There are 7 hidden switches. A switch that is on adds its own fixed numbers to the row, and there is some noise. The rows also spread widely along 8 directions, which tell nothing about the answers.
Known rows, each followed by its switches (1 for on, 0 for off):
[ 14.3 -14.5 -29.1 -26.7 -20.3 -59.2 -19.5 -13.6 -26.2 -38.3   3.1 -24.3
 -12.7  26.0  17.6  30.2   3.0 -28.6]
1 1 0 0 1 1 0
[ 18.8  -4.2 -17.8   8.7   6.1  -4.7   0.9   1.8  -1.0  -5.0  12.6  -3.5
  -6.9 -18.3  22.8   8.6  23.5   6.1]
0 1 0 0 0 0 0
[ 23.8  -7.1 -16.8 -10.6 -15.1 -25.5 -23.0 -13.9  -2.4 -26.6  10.0 -18.8
   0.1  23.0  13.8  10.5   5.7 -30.2]
1 1 0 0 0 0 1
[  2.5  -2.4  -7.6   3.7  -3.5  18.1  13.8 -24.4  19.0  17.1  12.8 -13.2
 -31.6 -14.0 -14.0  -6.6  17.7   8.7]
0 0 0 1 0 1 1
[-13.0 -23.3  36.8 -10.1 -13.2   3.8 -11.4  -1.1   5.2 -14.3  20.6  -5.7
 -38.4  -6.4  16.8   9.0  -2.3  13.8]
0 1 0 1 0 1 1
[-11.2 -30.5   3.9 -74.8   5.4  -6.4 -14.1   5.9   7.4 -20.6 -27.8   0.5
   0.8  32.1  -2.4 -21.3   9.6 -26.6]
1 1 0 1 0 1 1
[  8.3 -29.4  15.9 -21.1 -28.4  -3.1 -19.3   3.0   3.4 -38.8  -3.5  39.4
 -13.9   8.8  12.2  19.4   7.2 -17.1]
0 1 1 0 0 0 0
[ 10.9   1.1 -12.0   3.3   2.4   1.6  -0.1 -18.4  -1.3   0.9  20.0 -28.7
 -15.0  -2.3  -4.8   0.8  15.4   4.1]
1 0 1 1 0 0 1
[ 14.8  -8.1  17.7  20.9 -18.4 -17.0  -2.0  -1.3 -22.3 -16.3  31.4  -3.4
 -26.1 -16.0  -1.6 -12.0   0.2 -14.9]
0 0 1 1 1 1 0
[-11.7  -5.0 -23.2  18.4  12.7 -44.3  20.2 -22.5 -28.8  -5.7  20.9 -38.1
 -17.3 -10.1  13.7  29.2  23.3  19.7]
0 1 1 1 1 0 1
[ 14.9  -6.5 -35.4 -25.2  32.8 -35.0   3.4  14.1 -39.3  -2.0   7.4 -21.6
  11.0 -16.5  22.9  -3.5  26.5  11.1]
0 0 1 1 0 1 0
[  2.9  -8.7  -0.1 -18.8 -23.6  -3.3 -23.7 -26.8  22.4 -19.3  12.9 -37.5
 -12.2  40.7 -16.4  -2.7 -16.0 -38.4]
1 1 1 1 0 0 0
[  8.3  13.6 -11.9  42.7 -16.0 -35.1  12.5 -36.3 -22.7  -8.1   8.5  -7.3
 -22.5   6.5 -16.8   1.2   7.0 -21.3]
0 0 1 0 0 1 0
[ -4.1   9.4 -19.9 -49.9   7.2 -26.8  12.4 -18.1  -5.0   1.3 -29.1 -37.1
  -6.6  21.0 -39.2 -17.4   0.2 -21.1]
1 1 1 0 0 1 0
[ -1.0  -8.3 -45.7  -9.7   5.4 -17.9  27.3 -34.2  -5.2   2.0 -15.5   9.4
 -15.4   0.4 -11.4   9.7  42.2   2.4]
0 0 1 1 0 1 1
[ 24.7 -15.8 -35.6 -48.2   6.3  -9.5 -27.0 -16.6   8.4  -4.6  19.9 -54.0
   8.9  24.1   0.9   4.8   2.9 -27.3]
0 0 1 1 0 1 1
[-18.5  -3.5  -8.7  -8.2   0.0 -16.8  -4.2  -9.4   4.1 -17.8  -5.0 -10.9
  -1.9  33.6   4.2   1.7  10.9 -19.4]
1 1 1 0 0 1 0
[  6.3   2.1 -20.2  28.2  -9.3  -0.1  -0.5 -37.5  12.2   2.2  30.0 -27.8
 -24.1   0.4   5.2  38.8  13.9   9.5]
0 0 1 0 0 0 1
[ 21.9  -0.9 -25.3  -4.6 -19.6 -23.8  -5.5 -30.7  -4.7 -15.0  33.9 -49.6
 -29.7  -0.5  -1.9  18.0   4.5  -8.5]
1 1 1 1 1 1 1
[-14.7 -12.6  20.7   8.8  -5.6   3.3 -10.6 -15.0  21.7  -8.0  41.0 -42.3
 -25.0   7.6   1.9   0.8  -3.4 -10.0]
0 1 1 1 1 1 1
[ -1.7 -10.2 -17.0 -37.4   4.3   8.9  13.7 -19.9  21.9   7.5   2.4 -34.6
 -27.8 -10.2 -18.3   1.6  21.4  10.7]
1 1 0 1 1 0 1
[ 11.8   4.0 -31.6 -18.4   8.9 -30.1   6.0  -9.0 -15.8  -3.2  17.8 -52.7
  -9.1  -2.2  -5.8  -6.3  11.1 -10.2]
1 1 1 1 1 1 0

New rows, each followed by its switches (1 for on, 0 for off):
[  0.8   5.0 -23.7 -22.5  21.2 -10.6  24.0   0.6 -12.2   4.5 -10.6 -11.8
  -4.8 -14.9 -12.5 -28.4  27.5   5.5]
1 1 1 1 0 1 0
[ 12.7 -12.2 -27.5 -41.2   2.1 -12.9 -12.0 -21.9  14.9  -9.3   4.6 -34.2
   1.7  21.1  -5.7  -4.7   8.7 -27.9]
0 1 1 1 0 1 1
[ 10.1   2.4 -13.5 -28.3  22.1  -9.8   3.6   7.3  -2.9   2.7  -2.2 -29.3
   4.8  -6.6  -3.3 -16.9   8.2  -7.0]
0 1 1 0 0 1 0
[ 28.6   2.5  -8.4 -21.0 -24.8  -7.7 -27.2 -15.1   9.3 -18.2  16.3 -33.4
 -16.3  14.4  -9.2   5.6 -13.2 -28.1]
1 1 1 0 0 1 0
[ -4.0  -4.1 -12.0   6.7 -11.0  -3.4  -4.5 -31.5  15.3  -5.3  -0.5  -9.7
  -7.1  29.0 -17.0   4.8   3.6 -26.6]
0 0 1 0 0 0 0
[ 16.3 -10.4 -20.8 -48.8   0.3 -30.6  -1.0  -5.9 -19.3 -18.9 -11.5 -14.2
  -5.6   2.0  -2.4  -5.4  15.0  -8.9]
1 1 1 1 0 1 1
[-34.5  -4.9   3.4  27.4  11.0  -3.1  19.7 -18.9   7.8  -3.1   1.8   6.9
 -14.4   2.5   7.3  12.7  27.8  15.7]
0 1 1 0 0 0 1
[  6.6 -14.7 -22.7 -28.6   1.9  -0.5  -9.1 -20.4  12.7  -5.1  19.0 -38.8
 -10.6  -0.2  10.9  22.6  12.1   8.2]
0 1 1 1 0 0 1
[-12.8 -22.4  15.2 -20.3  -8.9 -20.8  -0.4  -6.6  -9.8 -13.9  -3.6   1.3
 -20.0  16.2 -15.9 -20.4   1.0 -29.8]
0 0 0 1 1 1 0
[  0.5 -14.3 -17.1  22.1   4.3  21.1 -18.3  -8.5  23.6  -3.4  40.2 -15.2
   0.4  13.7  23.8  11.6  18.4  -7.2]
0 0 1 1 0 0 0
[ 14.2   0.5 -10.7 -40.5  -2.7 -18.0   3.2  -2.0 -16.9  -5.0 -22.6  -5.6
 -12.1   4.5 -20.5 -19.4   6.8 -14.8]
1 0 0 0 0 1 0
[-17.1  -8.9  -2.1  -9.6  12.9   7.8   8.4 -18.5   7.2  13.3  14.9 -31.9
 -23.6  -3.4  -4.4   5.2  14.3  21.9]
0 0 1 1 0 1 1
[ 32.0 -16.6 -36.6 -49.4  20.5 -12.1 -17.4   8.7 -12.5  -6.3  10.1 -23.5
  13.5  -3.8  18.6  -5.3  23.3 -10.5]
0 0 1 1 0 1 1
[  1.2 -26.3 -22.4 -24.7 -15.6 -13.1 -29.8 -34.1  12.9 -13.4  20.2 -39.2
 -23.8  36.7  16.5  42.2   3.0  -5.8]
0 0 0 1 0 1 1
[  1.3  -3.0 -30.2  12.8  19.6 -39.4  -1.7 -13.7 -30.2  -7.3  21.8 -36.2
   5.7  13.4  22.3   6.3  19.6  -6.4]
0 0 1 1 0 1 1
[-13.5   0.8 -11.7  13.5  32.5   4.3   2.0  -1.5   9.7  11.2  18.5 -27.0
   9.3   7.6  10.3 -12.0  21.2  -5.1]
0 0 1 0 0 1 1
[ 29.8  -5.5 -45.3 -26.4  -3.4  -3.7   6.2 -22.8   5.8  -5.3 -12.5  13.5
  -4.5  -9.9 -11.9  13.0  34.8 -11.3]
0 0 1 0 0 0 1
[-10.1 -26.0  -7.9 -10.1   8.0 -43.5   9.3  12.2 -49.2 -26.0  -0.9  22.1
  -5.2 -13.3  27.0  17.4  30.8  10.9]
0 0 1 1 1 0 0
[ -1.4 -13.8 -55.6 -20.2  -4.6 -27.4 -16.5 -28.1   0.4 -23.0  15.5 -36.8
 -12.3  34.0  28.7  51.5  24.7   4.9]
1 1 1 1 0 1 0
[  3.9   3.8  -5.9 -10.6 -24.1 -19.6  15.1 -29.3  -8.7 -11.8 -21.7  15.1
 -23.6  15.8 -42.5 -23.8  10.0 -33.7]
1 0 1 1 0 1 0
[-10.2  -3.9   9.7  18.3  -9.1 -18.3 -15.4  -8.5  -9.8 -18.8  20.1 -14.8
  -6.2  34.2   1.4 -17.6  -3.6 -33.7]
1 0 1 1 0 1 0
[-21.2  -6.7 -20.3 -28.7  18.2 -30.1   0.3 -19.3  -1.5  -3.9  -9.2 -42.6
   1.7  30.8   1.2  11.4   9.2  -8.6]
0 1 1 0 0 1 1
[ 30.4 -12.2 -18.4 -44.0 -15.3 -24.3 -18.0 -12.8 -15.8 -23.7   4.9 -20.8
 -11.4  11.0  -3.3   4.2   3.5 -23.6]
1 0 1 1 0 1 1
[ 30.1  -6.9  12.2  -7.3 -17.8 -11.2 -16.8   1.8  -3.9 -23.9  27.3 -17.3
  -9.0  -9.6   0.8  -6.8  -4.4 -28.2]
1 1 1 0 1 0 1
[-23.2  -4.2   3.4  28.7 -13.3  -9.6   0.7 -25.7  18.5 -17.1   2.0   6.2
  -5.6  39.4 -10.8 -10.2   5.7 -40.6]
0 1 1 0 0 1 0
[  6.4 -16.3 -39.9 -11.3  14.0   6.4 -25.9  -0.4  18.4 -14.9  20.2 -13.5
  22.7  29.9  35.0  21.1  29.7 -17.2]
1 0 1 0 0 0 1
[-16.1   6.1 -27.5   1.2  -2.6 -46.7  12.4 -29.9 -12.9 -15.1  -5.0 -30.8
 -10.2  30.4 -13.8   7.6  11.6 -25.6]
1 1 1 0 1 1 0
[ 13.0   9.0 -51.6 -15.5  28.2 -41.1  -8.2  -8.8 -12.0  -1.8  27.3 -77.8
  17.9  18.0  14.4   6.4  15.8 -19.3]
1 1 1 0 1 1 1
[-14.0 -27.4  35.4 -65.9 -26.9  26.4  -1.9  -1.7  18.7 -12.6 -13.4  21.1
 -47.9  -2.9 -31.1  -6.2   0.8   0.8]
1 0 1 1 1 1 0
[ 22.8  -8.9 -29.9   4.8   7.1  -0.4  -2.5  -2.8   4.5  -7.4  15.2  12.5
   3.1  -9.7  26.2   3.1  35.8  -9.0]
0 0 0 0 0 1 1
[  7.0  11.9 -29.0   2.9   7.9   9.9   9.2 -12.8  22.8   4.2   5.8 -15.6
  -5.4   3.0  -8.5 -10.1  24.4  -9.1]
1 1 1 0 0 1 0
[ 15.9  -6.2 -36.4 -17.8  11.0 -13.5  -1.9  -6.1 -11.7  -0.6   5.8 -27.1
  -2.3   3.3   6.2   2.8  22.6   1.7]
1 0 0 1 0 0 0
[  5.5 -11.1 -59.0 -14.7  -0.1 -29.3   9.7 -27.4   1.9 -18.0   2.3 -10.4
  -3.2  15.2   2.3  11.6  40.9 -21.6]
1 1 1 1 1 1 1
[  2.1   3.1  -3.8  -6.0   9.4  22.6   3.6   2.3  16.2   4.7   5.6   2.4
  -9.3  -3.0 -12.2 -20.7  19.0  -7.1]
1 0 1 0 0 1 0
[  1.7   1.1 -15.1  -7.0  -6.5  18.1   5.2 -21.9  28.3   0.3   6.3 -13.6
 -19.5   3.5 -19.5 -14.8  16.9  -9.0]
1 1 1 1 0 1 0
[ 16.7 -19.3 -28.6  -3.6  -2.5 -35.2  -2.1 -14.1 -25.3 -14.4  20.4 -20.0
 -11.9  -8.4  17.9  22.9  21.6  -2.3]
0 0 0 1 1 0 1
[-15.1 -23.2 -24.9 -24.7  -8.4 -16.3  -0.4 -23.2   8.1 -13.1  -6.5  -3.0
 -21.9  21.1   8.5  24.3  22.0   0.8]
0 1 0 1 0 1 0
[ 14.6   0.4   8.6   0.3  11.0   6.0  -9.5  13.0  -6.9   3.8  30.2 -22.9
  -8.1 -20.1  14.3  -2.9   1.2   9.6]
0 0 1 0 0 1 0
[-22.8 -18.9  -0.1 -16.0   5.0 -53.3   5.8  -3.1 -43.6 -22.7  -6.3 -10.8
  -8.5  16.9   1.8   0.8   8.5 -15.6]
0 0 1 1 1 1 0
[ 17.5   2.3 -26.1   6.2  -3.6   8.3 -10.8 -17.7  12.0   5.4  29.5 -32.6
 -12.6  -5.8   3.2  23.4   8.7   5.1]
0 0 1 0 0 0 0
[-36.4 -11.4  32.2 -53.0   4.3 -10.9 -11.4  -1.3  -2.1  -6.4 -15.7 -39.3
 -18.0  30.4 -14.9   6.8 -20.3   6.0]
1 1 1 0 0 0 0
[  3.5   1.1   7.0  -2.6   6.2 -20.8  24.4  -7.9 -21.4   1.0  -5.7  -3.5
 -12.6 -18.8 -26.9 -18.9  12.5  -9.7]
0 0 1 0 1 0 1
[-21.7 -15.3   1.1  -2.7 -12.4 -22.7 -14.8 -18.9  -4.8 -22.6  14.4 -15.1
 -19.3  35.2   8.5  23.4   5.8 -20.6]
1 0 1 0 1 1 1
[ 17.4   5.8   1.7  28.0 -16.8   4.4 -20.0  -9.3   8.0 -15.3  28.5  -7.0
  -6.9  14.3  -4.1 -16.2  -1.8 -38.4]
1 0 1 0 0 1 0
[-18.2   1.2 -34.5  44.7  11.8 -31.1  14.5 -32.1  -4.2  -5.4  16.1 -28.5
   3.9  26.4  11.5   6.0  26.4  -8.9]
0 1 1 1 0 0 0
[ -5.8  -1.3 -14.4 -18.9   5.0 -17.1  -6.4 -15.5   5.0  -1.8   5.0 -38.1
  -2.9  20.2  -3.7   6.6   1.5  -9.9]
0 1 1 0 0 1 0
[  9.3  -3.8   4.1 -40.4  -5.4  27.6  -0.7 -13.4  32.3   3.9   2.3 -20.5
 -18.0  -5.0 -30.4 -21.1   4.1  -8.1]
1 1 1 1 0 0 1
[ 40.4   6.7 -15.0  10.0   4.9 -11.5  -2.2  -8.9 -11.8   6.2  32.9 -40.0
  -9.7 -22.8  -3.2 -25.9   4.9 -11.7]
0 0 0 1 0 1 1
[-18.3  -5.1 -19.8  22.5  26.4 -17.5   7.7 -10.3  -1.2   2.9  35.0 -46.6
   1.8   3.3  18.0  -3.2  23.5  -0.1]
0 1 1 1 1 1 1
[-14.8 -14.7   2.5 -16.9   8.8 -11.1   1.0 -13.7  -0.3  -5.6   8.0 -30.5
 -13.6   7.0   1.5   8.2   4.4   9.1]
0 1 1 1 0 0 1
[ 17.6  -1.8 -17.7 -51.9   0.3 -41.1   2.2 -21.0 -32.1  -2.4 -17.0 -44.4
 -16.7   5.8 -23.5  -1.3  -2.5  -4.5]
1 0 0 1 0 0 1
[ 14.9   5.7  -1.4  28.1  -7.2   0.0 -14.1 -21.4  21.9   1.3  39.3 -44.2
 -10.3   7.7   2.9  -9.9  -5.8 -26.5]
0 1 0 0 0 1 1
[ 14.1 -11.7 -23.1  -4.1  -7.1  -9.6   8.1  -5.5 -17.7 -18.9  -2.6  28.5
 -10.4 -10.2   7.5   4.6  34.9  -0.9]
1 0 1 1 0 0 0
[  1.5  -2.7   0.2  35.5   5.6 -29.3   2.3  10.0 -29.6 -15.4   9.0  22.8
   5.7  -0.1  22.6 -18.8  19.6 -22.7]
0 0 0 0 0 1 0
[ 16.2   6.2 -22.9  13.0  -7.4  -2.8   3.1 -13.5   4.9  -7.6  14.1  -8.2
 -12.5  -6.6   2.3  11.9  21.1   0.0]
1 1 1 0 0 0 0
[-28.2 -21.9  19.0  12.9   2.5   5.1 -23.2  -4.2  19.1 -18.0  17.7   2.0
   3.7  44.4  17.4  -0.2   5.9 -31.5]
0 0 1 0 0 1 1
[ 27.2   3.4 -53.6 -19.5  15.9 -36.9 -26.1 -13.3 -20.6  -3.7  30.5 -83.4
  17.8  26.0  15.0  15.3   0.8 -16.1]
1 0 1 1 0 0 0
[ 21.7  -1.5  -1.0  27.3  16.3 -29.1 -15.3  21.2 -34.7 -20.1  55.2 -43.1
  10.6 -17.1  42.3  -9.8   9.8  -4.6]
1 1 1 1 1 0 1
[  0.6  -8.6   4.9   5.9  -3.8 -55.6 -14.2 -10.3 -30.1 -32.2   0.8 -17.1
  12.8  31.9   8.6  -2.0  -6.5 -42.0]
0 1 1 0 0 0 1
[ 12.8 -20.7 -26.6 -35.4 -16.4  -6.2  -3.9 -25.8   0.2 -20.2  -7.0   6.3
 -20.0   8.6  -0.4  29.5  24.7   2.0]
1 0 1 1 0 0 1
[ -0.2   8.5   9.4  33.0   2.5   4.6  -4.1  -6.0   2.8   0.1  24.6 -20.3
  -1.7  11.3  -5.9 -15.9   1.5 -18.0]
1 0 1 0 0 0 0
[ -8.6 -12.0   1.9 -39.2   7.1 -38.3   1.8   2.4 -40.0 -17.8  -2.8 -21.2
 -26.2 -10.4  20.5  23.3  11.7  31.0]
1 1 1 1 0 1 1
[  6.3  -8.3 -14.0  17.6  20.4  -4.4  11.0   1.3 -13.7  -1.5  16.6   4.8
   1.6 -18.7  17.1  -5.8  34.8   4.7]
0 0 1 1 0 0 1
[-21.7 -19.5  -5.0 -12.6  28.3  22.2  -6.4   1.8  24.7  10.2  13.8 -17.0
  10.9  16.3   8.5 -11.1  22.4  -3.6]
0 0 1 1 0 0 1
[-18.1 -21.1 -45.7 -18.7  31.9 -44.0  14.2  -6.8 -23.6 -14.4  -9.5  -9.4
  24.9  26.0  12.0   1.3  41.4 -20.4]
0 0 1 1 1 0 1
[-23.8 -22.8  -2.7 -35.9  27.1  -8.3  13.0   3.2  -6.0   0.7 -14.8  -4.9
  -8.1  -6.2  12.3   1.1  26.9  22.8]
0 1 0 1 0 0 1
[ 10.1  -4.8 -48.5 -53.2  12.8 -13.7  11.6 -14.3   1.5  -0.5 -16.7 -15.3
  -3.9   3.1 -18.3   2.7  32.8 -11.5]
1 0 1 0 1 1 1
[ 19.6 -19.7 -17.7 -43.3  -1.8  -8.5 -26.7  -9.3   9.0 -14.0   2.8 -16.0
   8.5  21.5   1.9  10.9   3.9 -31.7]
0 0 1 0 0 0 1
[  2.3  -1.8 -30.2 -35.6  26.4 -12.7   2.5   7.2  -5.6  -1.7  -2.3 -30.1
  12.0   6.1   1.8 -20.4  21.9  -6.3]
1 1 1 1 0 1 0
